There are 5 ways to turn a row about zero (a turn may also mirror it). The second row of each pair is the first, turned, with some noise. The first 45 pairs use one turn. New pairs use 2 turns, one after the other, and a turn may come again.
In the rows, 128 means zero.
Some pairs, each with its turns in order after it:
[107  68 132 180 131 153 135 163]
[148 103 193 148 113 121  93 167] -> (1)

[146 155 126 177 189 140 112  94]
[132 188 133 133 116 110 168 186] -> (3)

[145 121 131 130 131 207 119 145]
[140 115  73 122 102  96 107 170] -> (3)

[149 119 166 103 133  93 137 127]
[126 160 155  98  92 114 126 126] -> (4)

[169  98 145 142 105 173 117 123]
[145 102  92 148 110 149 107 177] -> (3)

[126 151 161 106 135 108 133 146]
[ 96 125 154 133 118 113 112 154] -> (2)

[121 119 100 141 119  49 135 129]
[ 81 126 125 152 176 169 124 113] -> (2)

[ 89 141 146 135 157  92 145 163]
[110 144 139  92 152 151 137  80] -> (4)

[110 111  83 156  67  92 105 111]
[110 193 145 151 118 158  68 119] -> (1)

[ 80 128 121 106 129  89 120 135]
[173 145 161 105 154 123 121 131] -> (0)

[ 60 127 127 123 139 123  94 109]
[114 165 141 170 127 135 165 157] -> (1)

[138  99 136 139 143 133 120 146]
[130 119 107 137 118 129 156 140] -> (2)

[147 128 117 136  90 125 190 125]
[132 127 150 114 184  93 144 113] -> (2)

[147 129 132 113 131 121 134  70]
[111 143 126 147  91 110 158 154] -> (4)

[142 124 116 118 133 183 129 159]
[ 68 136 127 123 139 110 145 125] -> (0)

[133 123 138 131 122 135 124 152]
[134 127 107 128 139 134 118 132] -> (3)

[146 140 168 131 119 160 137 104]
[150 109 126 123 120  81 105 138] -> (2)

[147 145 127 168 130 132 171 127]
[136 107 120 129 156  99  91 122] -> (1)

[166 176 156 108 122 121 180 119]
[166 154 176 161 114 108  77 118] -> (3)

[148 176  49 106 149 161 123 135]
[108  96  45 134 137 172 114 151] -> (1)

[161  98 111 102 192 140  93 122]
[158 164 176 169 132 161 142 155] -> (4)

[170 136 107 122 114 119  51 128]
[126 144 107 186  85 131 117  77] -> (2)

[ 66 133  84 127 103 137 110 140]
[127 101 178 100 181 104 110 131] -> (0)

[117  96  95 106 146 139 126  62]
[155  90 154 130 121 113 193 130] -> (0)

[119 117 158 139 126 137 108 111]
[133 120 139 121  94 111 120 104] -> (0)

[141 153 146 166 120 142 173  49]
[156  63  83 179 101 101 122 131] -> (0)

[129 137 131  84 135 143 139 147]
[118 108 163 128 107 146 122 124] -> (4)

[117 137  88 142 142 179 152 110]
[133  87 107 177 130 146 159 129] -> (4)

[140 139 139  91 100 149 104 134]
[105 145 158 159 129 122 126 109] -> (0)

[203 137 132 166 130  93 207 181]
[112  57 138  93 162  90  58  72] -> (1)

[147 127  78  59 137 180 172 123]
[ 90 135 133 168 169  93 202 163] -> (0)

[135  94 142 132 147 149 176 150]
[168 118 128 117 100 163 148 103] -> (4)

[115 132 100 109  81 108 136 135]
[107  91 156 113 142 134 105 107] -> (3)

[126  49 116 141  89 135  77 136]
[167 138 102 108 143 154  78 195] -> (4)

[125 148  99 129 125  91 127 131]
[ 94 137 140 130 145 154 117 102] -> (2)

[151  86 118 185 104 115 136 176]
[121  83 116 152 153 134 200 104] -> (2)

[122 120 149 202 111 146  49 127]
[160 177 171  93 157 147 106 199] -> (1)

[108 166 155  95 125 140 135 200]
[125  78 151 142 172 176 164 107] -> (1)

[105 114 129 173 144 176 103 152]
[165  89 113 106  91 148 160 127] -> (2)

[133 139 131 128  89 140  62 159]
[ 80 126  89 113 136 155  82 147] -> (3)

[ 49 130 113 121 135 140 128 106]
[ 71 122  99 133 143 174 140 133] -> (4)

[134 113 183 130 124 123 164 123]
[158 131 122 181 127 132 126 106] -> (3)

[165 206 130 207 159 117 192 122]
[140  91   6 151 154 143  94 133] -> (0)

[130 109 136 128 207  97 133 130]
[ 78 103 136 112 112  77 155 160] -> (1)

[168 186 128 130 144 139 122 153]
[143 183 134 111 129 110  80 152] -> (3)

New pairs. What belongs after each?
[142 113 140 126 160 131 179  99]
[152 123 132  92 138  95  92  93] -> (3) (1)

[154 137 134  86 146 103 143 122]
[134 107 101 124 164 114  99 131] -> (0) (1)

[127 158 135 126 103 119 141  72]
[106 164 111 115 102 167 142 130] -> (2) (3)

[122 183  49 144  90  95  78 150]
[ 91 147  56 197  71 123 130 136] -> (2) (4)

[150 108 125  54 143 145  49 121]
[102  87 115 163 168 156  47 103] -> (2) (0)

[144 124 148 119 102 145  68  49]
[ 83 138 130  93 217 129 103 132] -> (4) (3)

[124 136  87 108 113 103 117 170]
[132  95 121 123 155 120 174 161] -> (0) (1)

[151 110  69 180 140  93 125  93]
[155 179  89  74 133 154  97 111] -> (2) (2)

[158 178 151 125 118 180 158 131]
[178 143 165 149 123 134 173 162] -> (1) (4)

[ 99 184 117  55 120 125 137 136]
[ 94 160  81  86 109 186  99 125] -> (4) (4)

[118 138 132 128 124 121 136 103]
[114 114 120 111 136 131 136 130] -> (4) (4)

[113 107 134  60 116 124 136 138]
[168 124 163 157 104 124 142 165] -> (4) (2)

[130 117  92  49 110 142 115  49]
[ 96  52 100 104 181  74 143 163] -> (0) (2)

[115 123 141 149 113 151 105 129]
[149 107 121 133 128 154 121 148] -> (2) (3)

[148 129 106 117 106  97 207 121]
[134 104 143  63  79 138 165 142] -> (4) (4)

[130 140 160 116 160 123  83  83]
[115 160 137 121 130 188 105 150] -> (2) (1)

[105 103 128 128  80 116 113 134]
[127  98  91 115 115  98 144 124] -> (2) (2)

[ 84 123  49 120 114 130  97 155]
[ 91  99  91 183 119  74 137 113] -> (2) (0)

[132  89 102 125 143  93 140 128]
[134 139 132 106 130  77 151 129] -> (2) (3)

[133 132 116 152 159 120 199 168]
[152 117 129 122 112  95 143  53] -> (2) (3)

[134 100 159 107 106 169 126 111]
[135 152 142 130 108 149  79 138] -> (3) (1)

[134 134 153 195 132 154 124 123]
[137  99 190 119 133 135 145 133] -> (0) (0)

[ 90 207 136 112 142  75 105 156]
[124 116 117 110 121 176  57 196] -> (4) (2)

[126 142 125 137 122 147 192 156]
[ 74 116 144 146 138 160 116 146] -> (0) (1)

[161 134 148 136 108  84 153 185]
[138 117 111 129 172 191 132 168] -> (0) (1)

[140 147 127 207 140 127  98 115]
[134  78 184 129 108 129 172 148] -> (2) (0)

[109 132 102 129 103 147  94 138]
[123 125 104 134 100 157 156 133] -> (4) (2)

[125 132 131  68  94 124 129 110]
[126 159 137 143 147  92 102  85] -> (2) (4)

[119 137 128 161 101 138 116 146]
[123 153 143 128 110 146 153 155] -> (0) (1)

[118 109 133  49  71  78  49 165]
[113  79 211 127 124  48 172  84] -> (3) (0)

[179 127 151 207 132 129 121  75]
[ 98  61 157  96  94 113 192 111] -> (3) (2)

[123 108 106 139  93 139 140 109]
[136 104 120 152 131 133 156 151] -> (0) (2)

[138 183 108 135 120 207 138 106]
[175 127 128  56 131 134 137 187] -> (1) (3)

[111 139 145 134 198 145  52 140]
[112 118 200 150  51 112 137 116] -> (0) (3)

[141 104  99 110  49 167 111 159]
[166 160  90 177 109 173 167 143] -> (3) (2)

[152  71 120 109 137  99 127 106]
[ 98 126 126  81 115 161 141  91] -> (2) (2)

[146  94 154 101  75 207 164 111]
[112 158 215 172 155 126  92  99] -> (0) (1)

[ 99  49 120 106  49 155 123 165]
[108  85 187  73  92 144 199 156] -> (3) (0)

[153 164 114 134 120 113 145 106]
[106 138 152  93 115 131 148 135] -> (1) (3)

[111 185 118 146 102 122 121  80]
[103 138 104  89 186 154 166 123] -> (4) (4)

[136 150 180 158 131 162  67 100]
[110  79 103 130 204 120 112 106] -> (3) (4)

[207 115 128 112  63 123 140 114]
[ 94 140 174  79 114 153 101  65] -> (4) (1)

[124  77 126 117 119 131  87 147]
[128  72 121  98 106 102 140 137] -> (3) (3)

[107 124 121 184 109  93 142 130]
[154 147  76 108 124 134 144 163] -> (2) (2)

[124  97 138 138 115 133 122 153]
[102 117 133 115 119 134  95 131] -> (0) (4)

[141 112 178 115 112 161 136 117]
[ 94 124 157  94 128 130 101 108] -> (2) (1)

[148 161 145 102 114 118 130 188]
[112 125 121 189 164 123 126  89] -> (2) (3)

[107  49 150 126 124 153  92 138]
[158  70 105 135 143 160 160 175] -> (3) (4)

[192 116 112 107 126 114 207 128]
[192  86 155 169 128 164  88 101] -> (4) (3)

[188 155 104  97 129 123 131 131]
[129 113 172 132 155 117 180 135] -> (1) (0)

[186 150 132 107 132 107 124  49]
[100  53  82 143  95 148 121 155] -> (0) (0)

[ 83 130 124 156 117 112 109 140]
[ 89 113 130 122  96 109 147 126] -> (2) (0)

[112 122 149  97 120 110 170 137]
[ 92 105 136 123 100 136 145 164] -> (2) (2)

[102 118 114 125 163 111 123  49]
[ 98 146 113  56  94 122 120 159] -> (2) (3)

[138  92 108  86 142 124  96 142]
[ 97 123 160 144 130  87 108 160] -> (1) (0)

[156 124  67 166  82 137 170  94]
[126 136 117 108 135 184 154 213] -> (4) (0)

[161 168 111  92 107 116 132 143]
[134 135  84 154  91 128 141 157] -> (1) (1)

[142 115 136 119 107 124 147 132]
[130 117 137 114 117 119 117 148] -> (4) (4)

